There are 9 hidden switches. A switch that is on adds its own fixed numbers to the row, and there is some noise. The rows also spread widely along 12 directions, which tell nothing about the answers.
Known rows, each followed by its switches (1 for on, 0 for off):
-146,252,-34,-8,-48,-154,286,76,-121,-189,-61,-406,-268,-154,-114,-157,215,-17,-123,95,8,-68,158,-130,26,70,-207,-10,-34,-29,66,206,-105,137,129 => 0 1 0 1 1 1 1 1 1
113,-73,-6,-191,-172,2,-102,-86,-333,-247,85,3,-92,-304,-301,-283,-206,331,-67,-113,-2,-30,-94,-8,224,256,-116,29,-58,-155,-28,342,-15,105,230 => 1 0 0 0 1 0 1 1 1
-178,-26,-363,359,-435,215,-92,454,-127,-190,43,5,-507,152,-180,162,204,297,112,81,149,-349,90,94,294,8,-231,-290,187,-375,-66,253,44,-73,-11 => 0 1 1 0 1 0 1 1 0
103,-176,-74,-147,-221,66,-24,163,23,-323,40,153,-272,71,-171,305,288,40,124,84,310,-70,-56,88,279,144,59,28,-86,-94,110,-69,47,91,35 => 1 1 0 0 1 1 1 1 1
-194,216,-131,444,13,-202,64,124,-54,-114,-116,-259,-315,-80,-28,-275,91,24,-175,297,-104,3,137,-110,142,136,-151,-34,108,-19,69,76,28,-39,52 => 0 0 0 0 1 1 1 1 0
-69,-183,115,-79,152,-68,17,-25,-102,-16,-255,67,-274,225,258,-411,119,-140,40,77,-14,132,-10,-172,350,252,-81,-25,-132,1,89,1,149,-239,-164 => 0 0 1 0 1 1 1 0 0
-55,-151,204,-235,245,-206,69,-156,-102,233,-91,82,-129,297,173,-450,196,-158,77,-241,39,177,142,-270,13,-93,-329,-126,-251,62,263,104,188,-68,-146 => 1 0 0 0 0 1 1 0 0
94,323,-126,111,-97,-152,510,-93,241,-130,261,-55,-167,-48,-13,-410,126,5,116,91,-138,75,249,185,-20,214,-3,29,-52,44,232,-36,92,180,247 => 1 1 0 0 1 1 1 1 0
80,-222,94,-564,-102,-47,215,249,-54,179,354,116,-7,303,109,394,45,-69,208,-104,211,-27,-195,11,330,204,60,173,-230,176,-57,161,260,27,-364 => 0 0 0 0 1 0 1 0 1
-67,51,-212,231,-71,-11,22,184,-29,315,330,105,33,78,-153,-142,17,140,-5,-242,-7,-11,184,-71,101,-36,-292,-248,-50,-42,145,272,195,-139,-169 => 1 1 0 0 0 1 1 1 0
385,176,69,176,102,-601,24,-244,135,322,479,289,190,-102,-53,-194,-61,-163,-220,-204,207,278,28,-102,-164,-50,-113,21,-240,141,414,-107,238,521,133 => 1 1 0 0 0 1 1 0 1
74,-46,129,-408,-12,-126,244,107,-174,-61,-21,-306,-103,154,-4,158,236,-199,51,-21,105,16,-10,-181,-63,-80,-187,25,-199,-116,193,29,-122,251,-27 => 1 1 0 1 1 0 1 1 0
93,-149,-79,29,23,30,-261,185,27,-6,-27,-28,122,-37,-14,223,161,-226,-128,-15,256,43,-73,-144,16,-212,-3,-131,-84,-154,66,-168,-12,75,-131 => 1 1 1 1 0 0 1 1 0
87,-82,-6,-381,-182,311,206,124,-77,-63,67,-106,-32,156,80,10,192,66,178,-5,16,-133,5,20,88,188,-2,-26,-36,-85,-24,166,168,-157,-9 => 1 0 0 1 0 1 0 1 1
-32,-148,97,-288,147,-22,14,243,-30,141,-106,-138,127,182,280,203,174,-405,-135,10,197,94,-114,-220,326,31,93,26,-140,116,-62,-98,153,-157,-384 => 1 0 0 1 1 1 1 1 1
303,5,73,122,-327,98,58,94,-153,-79,-40,-95,-242,319,392,-84,246,-135,-10,267,67,-236,-57,-92,82,117,-4,-83,137,-329,97,-65,222,180,220 => 0 1 1 0 1 1 0 1 1
-70,-204,159,-187,-242,99,-325,215,-307,-191,-481,-214,-304,339,268,168,304,-99,80,-4,225,-355,-134,-205,147,-282,-218,-152,160,-365,-184,132,33,149,71 => 0 0 0 0 0 0 1 0 0
133,367,-109,-366,-398,68,645,134,80,-251,137,-181,-165,43,222,-51,91,-127,129,-125,78,-217,48,257,334,339,216,85,78,-112,-196,14,24,253,214 => 1 1 1 1 1 1 1 1 1
146,-155,-60,-144,10,-24,364,214,-156,-154,158,57,-301,151,-60,69,-22,21,145,377,-94,220,-82,-21,331,591,20,141,-150,-45,349,-138,-3,-230,-195 => 1 0 1 0 1 1 1 1 0
296,148,248,-237,304,-441,424,55,-211,356,398,-180,295,1,49,82,-68,-294,-208,-56,-50,310,-11,-442,-324,-55,-256,41,-320,93,546,20,-32,299,-154 => 0 0 0 0 0 1 1 0 1
329,5,-106,470,-120,156,-272,-74,307,-227,-93,60,88,-85,239,-324,222,-112,-7,401,-13,45,43,86,-234,-145,103,-129,165,-237,198,-297,256,126,370 => 1 0 0 0 0 1 1 0 0
200,83,-74,125,-185,94,199,82,8,72,300,-127,-41,-56,261,-368,-154,35,13,381,-209,-39,-77,57,330,574,143,159,36,36,-105,169,387,-128,-37 => 0 1 1 0 1 1 1 0 1
-106,-120,-94,178,143,149,-228,-74,287,-358,-288,58,-62,-159,-28,-253,377,-96,12,165,86,101,100,15,37,-82,140,-91,-41,45,37,-134,64,-126,90 => 0 0 0 0 1 1 1 1 0
-329,122,32,-412,265,33,379,125,217,-254,-298,-315,-120,-52,142,14,546,-449,6,-166,255,31,250,-130,-22,-283,26,-101,-208,157,-49,-60,-120,-5,-118 => 0 0 1 1 1 1 1 1 1
96,-39,-76,-9,-7,1,211,163,103,120,276,-7,31,120,136,58,141,-179,71,129,18,41,-11,-47,114,176,93,61,-138,77,89,-17,240,-13,-201 => 0 1 1 0 1 1 1 1 0

New rows, each followed by its switches (1 for on, 0 for off):
141,-81,-39,73,-23,116,-100,45,195,-16,64,112,124,0,241,-163,48,-86,11,219,8,61,-73,59,199,207,226,40,27,73,-32,-76,315,-162,-57 => 0 0 0 0 0 1 1 0 1
-112,-105,25,-182,-5,55,159,254,-4,355,193,32,-131,389,277,15,132,-96,119,-30,85,-54,6,-107,183,54,-98,-87,-107,91,-52,154,363,-239,-391 => 0 0 1 0 0 0 0 0 1
-21,-41,-60,120,-27,-221,-31,49,-85,-119,96,-79,-329,-105,-93,-159,13,66,-79,312,71,36,-63,-68,183,263,-29,123,-65,67,4,108,199,59,0 => 0 0 1 0 1 0 1 1 1
21,87,-118,-39,15,301,156,120,189,127,176,-257,360,-56,99,-199,215,-108,71,-128,-109,-17,210,-41,-320,-309,-102,-275,-27,-104,74,157,58,-46,-16 => 0 1 0 1 0 0 1 1 0
28,-293,-113,-68,-16,183,119,92,291,-78,74,279,-264,407,2,-44,472,17,423,188,104,117,162,116,64,124,-9,-81,-158,27,340,-177,248,-279,-133 => 1 1 0 0 0 1 1 1 0
63,54,-19,42,-49,-1,-47,-3,47,-66,-36,48,-54,-20,134,-255,229,-196,-105,-206,238,-61,121,-82,86,-174,-60,-210,-56,-143,17,5,145,178,129 => 1 1 1 0 1 1 1 1 1
89,-119,9,-402,121,15,203,-43,-81,-201,79,49,-5,-146,-215,-32,68,-4,105,-127,51,183,13,-77,19,163,-3,61,-251,12,195,13,-80,18,-29 => 1 0 1 0 0 1 1 1 0
-112,-179,-158,94,126,233,-114,30,265,-201,-43,-3,-123,-182,-98,-285,267,-22,74,265,62,140,155,-3,-8,0,46,-106,-130,83,53,-67,162,-255,-64 => 1 1 1 0 0 0 1 1 1
-50,136,5,-376,303,-54,263,-129,231,-153,131,-103,388,-452,-201,36,39,-207,-49,-210,-1,249,11,-17,-64,39,261,189,-272,346,-29,-16,-123,87,-64 => 0 0 0 0 0 1 1 1 0
-64,-18,1,-61,66,183,176,449,-48,517,292,-175,307,305,334,259,116,-276,-88,-60,-6,-65,5,-259,111,-122,-72,-162,-72,91,-25,173,318,-288,-524 => 0 0 0 0 1 1 0 1 1
-351,142,39,-183,120,-91,309,3,-66,-126,-140,-339,-358,-19,-92,-128,357,-81,12,-49,41,-107,207,-180,-46,-73,-195,-3,-155,124,-83,251,15,54,-26 => 0 0 1 0 1 1 0 1 0
-254,8,-82,-282,33,-314,190,78,2,-28,140,-22,-213,-88,-302,238,-13,26,4,-92,159,85,-139,74,618,548,158,342,-232,385,-190,174,4,-71,-327 => 0 1 0 1 1 1 1 1 0
92,132,28,-28,165,44,133,79,90,385,380,-209,460,-186,129,-56,-114,-175,-187,56,-116,133,1,-155,-104,14,50,46,-155,249,-10,126,310,-83,-239 => 1 0 0 0 0 1 0 0 1
-196,172,52,10,47,-358,213,-22,19,-285,-317,-59,-542,148,48,-189,357,-136,-1,69,172,7,169,-95,133,21,-139,-43,9,28,167,-110,-70,106,138 => 0 0 0 0 0 1 1 1 1
-220,-115,15,-445,121,-132,-84,-15,33,-199,-307,147,-131,-111,-15,16,30,-225,-126,-305,364,113,-167,14,717,330,319,134,-128,234,-329,-102,-15,-169,-249 => 1 0 1 1 0 1 1 1 1
98,93,46,72,22,-195,194,41,56,27,134,-331,-149,43,193,-4,145,-258,-72,435,-33,22,-16,-123,-149,46,39,175,-91,77,51,-134,244,248,34 => 1 0 1 0 1 0 0 1 0
16,-34,-64,80,18,138,-9,31,59,-336,-249,-262,-263,-185,78,-327,176,-40,-27,543,-32,72,21,-30,48,261,60,72,15,-37,8,-90,116,-178,109 => 1 0 1 1 0 1 1 0 1
79,309,-84,-16,170,-220,306,-185,328,331,500,150,430,-287,65,-516,-194,-176,-163,-388,-43,249,141,80,175,167,170,33,-221,352,-16,84,276,69,-77 => 1 1 0 0 1 1 1 1 1
130,-115,148,78,-42,128,-295,64,-127,179,-241,24,122,215,501,-265,-84,-220,-210,120,-25,-5,-178,-172,405,165,110,-81,127,-124,-111,-119,261,-253,-121 => 1 0 0 0 0 1 0 0 1
-94,49,49,-192,208,-102,145,-34,-20,-71,-78,-190,48,-227,66,-234,-54,-251,-158,19,-46,149,-34,-132,287,254,159,160,-161,199,-133,-2,66,-57,-123 => 1 0 1 0 1 1 1 1 0
178,258,98,-43,-200,-213,307,153,-226,243,276,-333,60,145,327,-6,-33,-155,-98,45,-61,-202,-57,-178,-15,56,-121,54,93,-50,-1,223,276,298,57 => 0 0 0 0 0 1 1 1 1
294,-105,95,-136,-228,83,222,68,-27,117,173,68,-202,478,379,-68,294,-132,188,114,97,-162,-12,-53,91,199,16,-20,-53,-131,106,25,383,82,20 => 0 1 1 0 1 1 0 1 1
-257,164,-95,-162,179,140,272,194,186,-303,-248,-383,-34,-220,70,-8,313,-305,-90,138,74,23,160,-91,21,-57,127,-48,-31,95,-92,-79,-131,-174,-108 => 0 0 1 1 0 1 1 1 1
-18,399,4,150,-274,-31,177,-11,-90,135,-15,-284,3,82,339,-462,-137,-47,-122,-141,-242,-266,26,10,206,92,-5,-99,264,-162,-270,210,123,132,200 => 0 1 0 0 0 0 0 1 0
332,-109,113,-134,-240,235,67,45,39,27,88,-39,11,377,432,-90,362,-159,159,131,90,-203,16,-22,-145,-110,21,-95,25,-180,78,-23,415,158,183 => 1 0 0 0 1 1 0 1 1
-67,-229,-158,-69,-240,171,-255,60,-158,-9,148,11,-187,-32,-406,24,78,409,107,-54,80,-155,-27,31,129,157,-197,-38,-73,-82,-87,399,153,-113,-33 => 1 1 0 1 0 0 0 1 0
-70,-86,-58,162,-167,234,-230,304,-132,-251,-308,-381,-205,-33,228,92,224,-151,-85,431,66,-240,-78,-140,173,-62,-27,-41,168,-225,-234,16,162,-31,13 => 1 0 1 0 1 1 1 0 0
-167,-93,-32,-146,-217,-51,169,233,-300,119,61,-124,-526,352,5,-14,24,182,79,110,35,-175,-45,-81,461,490,-159,33,-2,-48,-95,293,158,-268,-260 => 0 1 1 1 0 0 0 1 1
-8,-27,7,324,-95,152,-195,235,-385,-210,-275,-557,-196,-186,164,-203,-85,-3,-283,698,-224,-169,-138,-315,216,322,-37,51,246,-200,-137,140,115,-227,30 => 0 0 1 0 0 1 1 1 1
174,173,-96,-80,-136,256,138,43,-16,141,341,-121,376,-190,175,-389,-114,37,-21,-284,-98,-146,96,-28,-141,-120,-39,-213,45,-158,-129,364,235,105,132 => 0 0 1 0 0 0 1 1 1
-368,184,-84,124,121,1,-31,273,-31,320,-103,-207,180,13,272,-201,6,-337,-284,-460,50,-85,133,-262,327,-323,-129,-348,13,-37,-280,179,42,-130,-354 => 0 1 1 0 1 0 1 1 0
-171,247,-1,-37,134,109,267,190,-9,91,-16,-439,174,-105,56,-7,90,-241,-174,6,-173,-12,141,-218,-34,-123,-54,-95,-46,48,3,6,-103,-129,-169 => 1 1 0 0 0 1 0 1 0
0,12,-32,24,-3,93,-5,-57,123,-342,-120,-65,-141,-259,-100,-362,120,27,-33,155,4,109,118,49,62,37,-16,-60,-67,-65,100,-40,-66,4,190 => 1 1 0 0 1 0 1 0 1
-86,-35,-251,59,-263,321,151,382,-216,-217,59,-74,-354,107,-266,122,299,256,190,-27,52,-209,233,-57,-45,-103,-422,-354,39,-433,248,241,-133,-104,17 => 1 1 1 0 0 1 1 1 0
264,-161,95,-59,-134,-253,-342,-127,-127,-147,35,105,-156,-163,-48,41,1,-15,-115,137,306,-30,-271,-75,181,203,79,242,-75,22,-86,17,286,367,164 => 1 0 1 0 0 1 1 0 1
116,59,-74,108,-38,-56,103,167,-46,-18,145,-87,15,-8,24,47,29,-84,-70,162,-22,64,-12,-72,60,88,-36,-10,-20,-70,163,-38,82,67,-16 => 1 0 0 0 1 1 1 1 0
-85,-285,229,-160,121,132,-496,-60,114,-262,-593,-411,15,-54,389,-50,397,-476,-75,357,168,-126,-173,-198,47,-283,250,138,11,77,-391,-175,270,101,64 => 1 0 0 0 1 0 1 1 0
-22,118,109,-138,-84,-228,1,142,-301,181,70,-285,58,-76,148,75,-186,-137,-195,-166,50,-155,-182,-247,180,-27,-114,74,15,-49,-256,271,85,286,-92 => 0 0 1 0 0 0 1 0 0
-232,108,34,-144,138,-403,171,-33,37,-40,-215,146,-327,138,29,-143,175,-299,-55,-334,261,122,84,-106,423,67,-24,-36,-134,113,33,-167,-80,72,-144 => 1 1 1 0 0 1 1 1 0
223,75,-72,235,-446,232,-72,156,-176,-360,-104,-222,-376,21,86,-108,191,90,-41,332,50,-331,24,-6,-28,-28,-104,-179,239,-512,33,8,24,251,429 => 1 1 1 0 1 0 0 1 1
32,111,-122,58,225,156,414,30,248,-223,98,-189,-11,-240,4,-341,166,-84,56,450,-209,255,213,-31,-188,216,96,11,-114,118,278,-114,39,-252,-1 => 0 0 1 0 0 1 1 1 1
-161,75,-90,-122,280,163,328,249,174,125,139,-135,216,-72,0,-28,137,-223,5,-157,-55,194,220,-162,-152,-257,-133,-251,-218,23,208,4,-137,-195,-342 => 0 1 1 0 0 0 1 0 0
11,123,-102,344,-126,-260,-26,231,-213,-143,11,-98,-294,-71,-244,304,-76,6,-307,328,31,47,-139,-99,376,336,-24,98,50,-114,172,-157,-190,62,-55 => 1 1 0 0 1 1 0 1 0
-19,-173,35,-214,32,-164,-129,-81,125,-86,90,146,-167,-90,-214,193,144,-77,11,-38,316,84,-135,26,200,84,109,217,-300,203,-72,-57,131,193,-92 => 1 1 1 0 1 0 0 0 0
282,-18,93,-412,-41,-13,324,137,21,-27,287,-56,128,36,227,300,113,-284,70,70,157,13,-154,-45,42,131,175,190,-194,75,47,-46,183,260,-79 => 0 0 1 0 1 1 1 0 1
314,-128,11,-160,-266,375,-112,-150,-62,-104,164,-104,154,-75,-11,-247,251,229,131,28,-1,-231,15,8,-327,2,-65,-65,-1,-196,-1,364,317,117,357 => 0 0 0 1 0 1 0 1 1
401,82,88,352,-324,-44,-193,3,-185,97,98,-155,-76,146,315,-225,31,14,-140,341,-35,-229,-71,-139,-153,0,-164,-61,210,-302,102,72,398,293,339 => 1 0 0 0 0 1 0 0 1
39,115,-67,153,-310,-100,104,192,-36,-150,-174,68,-458,377,247,-118,92,-18,103,106,53,-107,24,106,352,115,-105,-142,206,-329,134,-195,-35,62,111 => 1 1 0 0 0 0 1 0 0
36,-67,-359,-21,-178,341,121,334,-40,-192,471,65,-57,-302,-455,119,-4,417,127,65,47,-12,123,127,-34,71,-185,-136,-131,-164,136,323,35,-108,-47 => 1 0 1 0 1 0 1 0 1
68,90,43,-226,-35,21,630,28,-163,-101,-42,-117,-355,276,226,-548,66,-65,199,64,-256,76,177,-44,262,438,-124,-62,-76,-161,266,16,-22,-153,22 => 1 1 1 0 1 1 1 1 0
-68,184,294,-856,-202,95,400,81,-358,-201,-191,-655,-52,-67,306,53,87,-307,28,-254,66,-405,-97,-201,247,50,60,205,-28,9,-523,333,21,339,84 => 1 1 1 0 0 1 1 1 1
-67,-146,67,-83,104,-167,-252,70,-80,137,-45,71,141,30,-14,216,142,-252,-180,-359,288,7,-114,-243,273,-169,-21,-55,-174,59,-64,55,44,123,-224 => 0 1 0 0 1 1 1 1 0
-125,253,46,-314,95,6,402,54,-104,98,206,-344,211,-235,-65,-176,52,-94,-105,-347,-72,-49,173,-188,-24,-90,-171,-77,-195,100,-34,417,-28,102,-55 => 0 1 0 0 1 1 1 1 1
-100,-303,71,-282,60,88,-265,9,-21,-183,-153,-26,-78,-96,-118,154,364,-156,40,-117,351,-43,-40,-153,80,-207,-65,5,-275,29,-115,101,110,124,-101 => 1 1 1 0 1 1 1 0 0
148,137,131,72,180,-185,46,-180,108,53,-52,-28,133,-77,127,-256,33,-280,-192,39,-55,233,-3,-133,7,47,48,27,-112,56,211,-259,-24,106,45 => 1 1 0 0 0 1 0 0 0
-27,232,-102,198,-49,-87,0,79,4,-141,-104,-263,-39,-221,144,-142,60,-179,-259,140,78,-68,-9,-85,132,86,100,-1,124,-36,-156,9,75,79,92 => 0 0 1 1 0 1 1 1 1
214,-8,-141,74,270,-246,385,139,-50,198,512,336,21,-42,-304,-58,-186,29,-104,27,-30,525,108,-153,108,385,-165,-84,-341,49,749,-178,-117,-225,-328 => 1 1 1 0 0 1 1 1 1
-62,25,-112,361,-85,-248,-129,89,-13,45,137,117,-401,63,-206,-12,104,235,-71,224,131,5,52,-32,40,51,-243,-73,-1,-12,202,88,153,15,-7 => 0 0 0 0 0 0 0 0 1
101,6,-220,135,-77,283,88,52,58,-260,-60,-37,-39,-164,67,-479,-28,68,-6,235,-173,100,54,117,259,387,142,-67,63,-176,45,-50,41,-311,85 => 1 0 1 1 1 1 1 1 0
175,-189,238,-508,-66,-58,109,-123,-104,136,151,131,-64,223,140,-82,64,-70,116,-161,132,4,-132,-41,304,310,50,198,-271,153,-17,138,299,78,-98 => 1 1 0 0 1 1 0 0 1
-54,-19,-31,174,-278,67,232,203,-153,123,64,-271,-601,455,283,-274,228,146,255,524,-163,-250,131,-52,23,268,-288,9,111,-98,22,239,501,-170,-33 => 1 0 1 0 0 1 0 0 0
